The same things were measured in two ways. Each way mixes the same 9 hidden numbers, adds some noise and spreads widely along 5 directions of its own, which tell nothing about the thing.
Some things both ways: the first way, then the second way.
[ 37  17  12   7 -10  46 -25  58  12 -26  13  -5  -6  29 -31  -7 -34]
[-33   2  12  30 -25   2  -7  -1  -8 -62 -14 -24  43 -23   0  18  27  -6
 -31  28  -4  27]

[  6  -1  11 -45  34  24   6   0   1  -2 -21 -23 -63 -12 -35 -22  30]
[-13  19  -7 -15  -3  -9  26 -12  16  30 -15  -9  36  10 -20  -6  12  20
   0  30  -4  44]

[ 19   1  12  -5   1  -6  39   6 -15  -3 -24  -9 -43  -2 -20 -23  -1]
[-15   1  10   0  10  21  10  -7   5   9  19  -3  28   2  17  24  -6  22
  16  -4   4  26]

[  6 -41  48 -10  -9  -8  50 -11  -1 -13 -50  -6  15 -22   4  -9  24]
[-15  18 -11  -4  14  31  11  12  -8  25  -5  -5  18 -14  15  25   4  20
  35 -10  -8   6]

[ 12  15  28 -47  28  19   6  19  24 -15  12  10   0  19 -11  13  49]
[-17  22 -13 -19  -2  -8  -2 -43 -16  33 -12  27   1  22  22  -6   6   9
   1  -2   2 -45]

[-36 -21   9  -8  -1  16 -23 -26  27  -3 -33 -12   7  -1  18  25  31]
[  5  28   2  20  17 -20 -31  -1 -49  27 -13  48  24 -11   7  18  -5   6
 -12  27  -4 -28]

[ -6   4   8  -3   0 -33  47 -40 -39  24 -37 -20 -45 -22  -1 -31   3]
[-15   0   9  13 -13  18 -10  29 -18  -4   5 -15  37 -34   8  32   4  23
  19  15 -20  31]

[  2  14 -20 -27  16 -19  18 -24  29   2 -20 -13 -23 -21   0   5  25]
[ 10  26 -24  -2 -25  -4   1  47 -15  14 -25 -24   4 -17 -11 -13   7   8
  -4   1 -25  26]

[ 13  -9  16 -22  12 -13  -1  46 -10  -4 -11  50   2  53  16  46   4]
[-19  25  21   8   3 -12  -9 -19 -37   0   7  28  23  -9   1 -15  -3  10
 -23  23   2   1]

[-10  16 -46  59 -15  -8 -13 -25  -4  18  24   9  -1 -33 -26  -5 -14]
[ -5   7  -8 -12  -8   0 -20  24 -21 -27  -5 -50   1 -32  -3  36 -13   2
   7  21   7  23]

[ -6  -2  13  27  18  48  10  -7  26  12   7  35   1   2 -24  -2  -3]
[-36  22   7   7 -10  10 -44 -56 -12 -11  23  10  17   3  49  28  12 -10
  18 -32  61   6]

[-11   1 -15  15 -29 -10 -12 -12  -1  26 -45  -3  21   4  38  24 -40]
[  3  -9   5   1   2  -1   3  18  27 -13 -35 -20  -3  36  -3  17  29 -30
 -18 -14 -12  29]

[ 22 -15  -2 -23  15   7  17 -14 -17  15   0 -18   4 -34  -7 -31  -2]
[-12  10   1  28 -23  -2   9 -12  25   9  32  11  29  27  20  32  41   5
  24 -46   0  44]

[-42   9 -44  49   6 -14   2 -88  35  26  14 -31  -4 -16  36 -10 -56]
[-20 -12  -3  -8 -21  16 -30   0 -18 -15 -15  -3   6 -10  24   9   4  -2
  -2   9 -23 -42]

[-30 -17 -63  29  -2 -13 -14 -43  28  23   2  -7   8 -58  -7  14  17]
[  1  13 -10   1 -24 -32 -15   3 -12  -5  27  -5 -21 -11  26  32   5   5
   0 -13  -3  -1]

[-23 -22  27 -41  22  24 -10  12 -10  27 -30  -9  -4 -25  -8  -6  11]
[-10   2  16  11   3   5 -48 -35   0   1  30  27  36  24  23  24   1 -12
   6  -8  39  17]

[ 31  42  -9 -41  35 -14  -2  35 -37  26  33  50 -16  33  -8  15   4]
[-23   2   9 -26 -18 -23   1 -44  13   0  12   4 -12  28  13 -15  15  -3
 -14  -1   1  -3]

[ 30  -9  23  15   1 -24  32 -14  10 -22  -7  -2 -15  33  -8  34  17]
[-24   0 -10 -16 -24 -14   1 -33   5  20   1  -1  17   6  24  19   7  25
   6  10  -4  -1]

[-45 -33 -26   4  -6  30 -34 -51  35  34 -25 -46  50 -61  35 -13 -36]
[ -5   4   1  10  17  40 -14  35 -21   2 -54 -10  39  -7 -11   2   2  -4
  -5  24 -22   3]

[ -8  -6  22 -16 -23 -20  -7   0   3 -26   0 -78  13 -17  -1  -3  22]
[-16 -28 -30 -11 -46  -3   1  -1  11 -36 -50 -56  28  11  -9  36  22   9
 -10  43 -35 -23]

[  8   8  31 -62  12 -18  17   4  -3  -5 -11 -47  -8 -20 -11  -4  53]
[-14 -15 -25 -12 -36  11 -20 -11   3  -2 -30 -29  37   9  13  17  -2  14
   1  21  -7  -9]

[  6 -19   4  36   3  -6   6 -25  -1  -7  -1  24   3  27  19   7 -39]
[ -5  12  -2  -1  19  24 -19 -14  -3   4  12   5  36   9   8  11 -14  -1
   7   3  30   7]

[ 26   5  25 -17  21  -9  24 -18 -15  -1  -7 -14 -27  21   8 -15 -25]
[  3  17   9  17  12  20 -10  19 -21  41   3  27  62   7 -17  -3  -1  19
  21  15 -10  45]

[-75 -11  37  11  14  13  24 -33  12  -2 -19  -8 -42  -6   1 -31  12]
[-20  35 -19  -8 -19   6 -12 -24  -9 -14 -19 -23  10  25 -17  17  38 -18
  27  -9  32   7]

[  5 -13  -2 -18  23  15 -12  -7 -13  -6 -15  17 -38  25   6  -4  -3]
[-15  10   7   3  16  -3  -7 -50  14   1  25  29  40   8  23   6 -10   4
 -25  16  25  -9]

Other things, the second way, with their names:
K_866: [ -7  29  -5  21 -10 -11  14 -14 -11  17  15  13  45  11  -3  14  11  25
   6   1   6  32]
K_945: [-19   5  15   7 -22  -6   6  -7 -25 -16  11   9  26   5 -19  -2  20  16
  -1  22 -29  -1]
K_631: [ -6   7  -4  11  -2  -1  -5  18 -24   4  -2  -4  29 -31   9  38  -2  27
   7  25 -22  -1]
K_228: [-21   5   5   4  10  13 -15 -15 -14 -32   4 -15  38 -11  -2  35  -3   2
  -1  31  18   1]
K_744: [ -3  23 -22   4 -42 -28 -32  -6 -42   1   7  -1 -12   6  15  21  13   6
  13 -17  -3 -18]
K_971: [-31  -2   0 -13 -10 -23  24 -13  10 -24  -2 -15 -33 -17  37  36  22   7
 -12  -1 -26 -30]
K_209: [-16  -6  -1 -26 -20  -9   3 -38  31  17  22   6   2  33  26 -18   0   7
 -10 -13   6   8]
K_284: [ -1  -6  11  19  16  -3 -11  17 -14 -36   4  -9  18 -31  18  40 -17   8
 -33  28 -12  -7]
K_413: [-13  11   6  19  -9   1 -14  -8  -9 -32   1  -4  51   1 -18   8  16  -7
 -13  29   7  19]
K_702: [-16   3 -13  -3 -15  24  10 -24 -10   7   9  -2  10  36  26  14   6  21
  25 -37   2 -20]
K_181: [ -3   9   1  -5   2  10 -48  14 -10   9 -23  -9  21 -15   9  12  -4 -16
   0  15  17  27]
K_346: [  6  32  -7   9   3 -20  -4 -17 -20  -2  26   6  35   0 -14   3 -17  15
 -14  19  26  20]
K_895: [-33 -20  -5 -12 -33  17   7   5  18 -43 -55 -49  30   0 -16   6  33 -12
 -16  37 -29   1]
K_773: [-29  28   7   1 -33 -16 -36  -7 -38 -42  20 -19   1 -38   2  11  15  -6
   1  11  23  20]
K_414: [-12  -6  -5   8 -10   5  21  13 -14  -7 -28 -11   6  -4  26  30   7  24
 -11   2 -42 -23]
K_918: [-28   8   3 -19  -8 -10 -28 -40  -1   0  -2   5  19  -9  17   7   4  -6
 -10  27  21  -8]
K_950: [-13  11   4   2  25 -12  21 -24   3   6  -1  13   1   2  30  41   0   9
 -16  -3   5 -10]
K_680: [ 11  21 -45 -10 -22   5  21   8  34  22 -20 -38  15  34   1   3   9   1
  12 -33  14  41]
K_9: [  0   5 -17 -24 -19  18 -15  17 -25  27 -44 -15   1  33 -20  -4  18  -4
  31   1 -27 -18]
K_511: [ 14  -2   7  22   0   8 -20  35  -6 -43 -23 -30  29  32 -38  21  15 -31
 -14   8   5  47]
K_819: [ 13  16  -2  11  22  -3  -3  13  -6  45   0  28  28   8   4  26  -6  15
   9   8 -10  15]
K_967: [-16  -1  -9  11  -7   4  17 -31  16  -9 -18  -9  36  41  -2  47  30   4
   9  -1  -1  -2]
K_936: [-18  18   6  -3 -21   3  17 -15 -14  21  13  -1  10  29   3  -6  13  25
  25 -30   0  36]
K_824: [-14  -2   3  21  -2  36 -34 -34  -7   5  12  13  67  32  24  22  -7   7
  19 -11  37  16]
K_2: [-21  -8   0  11 -26   5  -1 -23 -20 -28 -13 -10  22  34   8  28  17   8
   0  -2 -12 -21]
K_764: [  7 -11  -6 -38   7 -23   5 -33  25  29  -8  13 -46  66  26  10   1 -13
  -7 -28  -4 -35]
K_328: [-14   3 -22 -25 -30  -7 -11 -42   6  11 -17 -11   7  51   3   6  20  -6
  15  -8  10 -15]
K_552: [-31   4  28  12  -8 -28   2 -33  -2 -39  22   8  10  -8   7  24  25  -2
 -25  20  -2  10]
K_415: [  7  10 -36 -18   6   2 -20   6   2   8 -26 -28  22 -25  18  19 -31   9
 -16  31  18  -5]
K_442: [-30  11  -6  -7 -22   6 -14 -50  12 -51 -18 -30  12  32   8  -4  20 -29
 -23  -9  48   3]
K_571: [ -6   8   6  19 -35 -16   9   4 -26  -4  -5  14   7  36 -17   9  42   6
  10 -12 -46  -8]
K_399: [-26  16   6 -19 -20  -5   2 -29 -16  15  35   2   4   3  10  -2  -1  29
  23  -3   7  18]
K_785: [-22  -5 -12 -15  -7  -6 -14 -37   6 -33  -1 -17  -6  -3  39  28  -3  -6
 -17   5  18 -39]
K_310: [ -1 -22   2   8 -18   0 -29   9  11 -35 -20 -22  24  15  -2  32  13 -24
 -17  15  -8   8]
K_784: [-21  19 -23 -30 -15   4  34 -24   7  19 -17  -9   9  14  -6 -31  10  16
  -3  14 -17 -25]
K_521: [-21 -16  13 -10   2   5  10 -33  20  -6  24  -6  36  12  13  27  -7  21
  -3  19   8  25]
K_677: [ -2  -1  19   2   7 -24 -21   7 -32  11  12  29 -32 -10  26  41   5   2
   3  -2 -30 -30]
K_137: [-15   2  10  -6  16 -12   1 -28   0   5  12  20 -17   1  46  26  -7   5
 -15 -10   2 -26]
K_309: [-28   4   4 -18  -8   4  41  -6  23 -25 -25 -31  21  10 -32  -6  32   0
 -13  32 -24  20]
K_86: [-13  21 -11  -7   3  -5  61   6 -12  31 -14   3  22   2 -22   7  15  45
  11  28 -52  -8]
K_174: [ -4   7 -14   5 -13  14 -47  -4 -23   6 -18  -3  30   4  19  12 -10  -3
   4   2  20  -2]
K_146: [-11  18  -1 -10  14  33  13  10 -23   4 -13 -15   0   3   1   4   0   7
  19 -13  -4  -7]
K_517: [ 12 -12  12  27   3   0 -31   5  -3 -30  35   1  20  28  10  60   1 -16
   6 -17  12  14]
K_547: [-15   6   5  -1  33  38  19 -27  -8  23 -36  17  42  45  -3  -1  -1  10
   2   6   1 -20]
K_429: [  9   1  -3  -7 -10 -27  12   4  16   2  13   0  11  27 -26   2  13   2
 -13  18 -25  15]
K_273: [-24  10  -6 -21 -29  -3 -12 -48  10  -8  27 -23   3  30  22  -4   1   1
   8 -26  46  34]
K_359: [  0   3  -3  -7   5 -19  -9 -33  -6  20  17  14  -1  29  25  31 -11   9
   0  -8  14 -15]
K_221: [ -8  20 -12  15 -17  25  -8  33 -33  -8  -6 -22  24 -33  17  -1 -12  23
   3  -6  -7  19]
K_210: [-12  39  17   7  10 -13 -12 -24 -45  30  47  44   3  -8  13   9  -1  20
  22  -9  12   0]
K_161: [  6  13  -2  -4   8  -5 -23  20  -6  10  -6  -6  10 -20  11  14 -12  -3
 -11  14   5  23]
K_457: [  6  12 -18   1  15 -20  16   1   4   9   0   1  19 -13   1  40  -3  16
  -9  27 -13 -12]
K_88: [-19   0  27   8  32  -2  -7 -58   9   9  23  37   2  43  43  48   8  -8
   3 -31  35  -5]

Some of these things the first way, each followed by its name:
[ 44  -5 -23  28  -4 -12  -3   3 -33   2  23   6  -9  14 -15   5 -32] -> K_521
[ 14   4  -8  17 -26 -20  17   5 -24   5 -24  33   7   9   3  20  20] -> K_971
[-11 -23 -35 -14   9 -15  13 -18  17  12  33 -25  41 -52  13 -10  15] -> K_702
[ 23  -2 -24  -5  31 -13   7  22  -4  21  36  46   8  -1 -17  26   7] -> K_273
[-15 -20  -1  13 -16  25 -12 -23  35 -41 -39 -52 -47 -20 -28 -18  25] -> K_457
[-38  10  23 -56  30   3   9   1  12  12   2 -37 -23 -27 -14 -15  50] -> K_328
[ 14  14 -53  40 -13 -16 -30 -12  30  18  35  22  58  15  25  57 -30] -> K_764
[  5  13   5  24   6   2  -4 -40  -6  33 -17  30  15  11  13  22 -25] -> K_181
[ 41   1  20 -57  33 -29  28  35  -8   1 -17  23 -18  30   3  33  15] -> K_209
[ -9 -16 -11  21  -5 -50   5 -15  15   3  30  19  57  -2  23  55  25] -> K_744
[-30 -11 -11  -3 -21 -23 -25 -16 -25  33 -27 -26  33 -23  34  12 -21] -> K_310
[-20  -3  43 -34  27  49  -6  21  32  -4 -33 -17 -46  -7 -43  -9  28] -> K_918
[ 28  -5 -12  32  18   4  -1  13  -1   0  46  59  22  18 -14  20 -17] -> K_210
[-60 -15 -11   0 -29 -40   8 -16 -38  20 -49 -36 -27 -36  18 -21   5] -> K_517
[ 20  45  17   4 -18  -8  15  42  13 -41  40 -32 -19  44 -13  -5  -5] -> K_2
[ 26  -2 -25  -3 -35 -22   2   7   7  -6  -3 -19  46 -12  15  26  21] -> K_414
[ 43   7 -36  24  16  -7  -7 -25 -20  -6  56  23   0  25   1   2 -13] -> K_866
[-44  -2 -60  42  -2  -5 -24 -46  48  12  54 -65  16 -33  22 -13 -57] -> K_571
[ 11  22  32 -22 -13  -8  18   7 -48 -18   1 -22 -23  23   0 -31  23] -> K_967
[  5   1 -37  19   3   7 -23 -33   8  29 -11  16  12 -23  -2  15 -10] -> K_161
[-15 -26 -11   3  -2 -45  -4 -11  -4  -8 -21 -24 -18  11  26  23 -23] -> K_429
[ 26   6   7  -4  -2   5   3 -21   1 -10 -21 -13 -12   5  -5  -1   8] -> K_819
[  2  -2 -39  10  36   0   7  -6  10  24  46  10 -17 -33 -35  -8  -2] -> K_399
[-26   6 -15 -10  -1  25 -12   8  24   0 -13 -11 -23 -28 -27 -11  36] -> K_785
[ 29 -12   2  19  21 -24  20 -21  26 -34  27  22   2  56  32  27 -30] -> K_784
[-21  32 -39  22 -16  -2 -15 -18  -3  36   4  -2   5 -28  -9   1   1] -> K_677
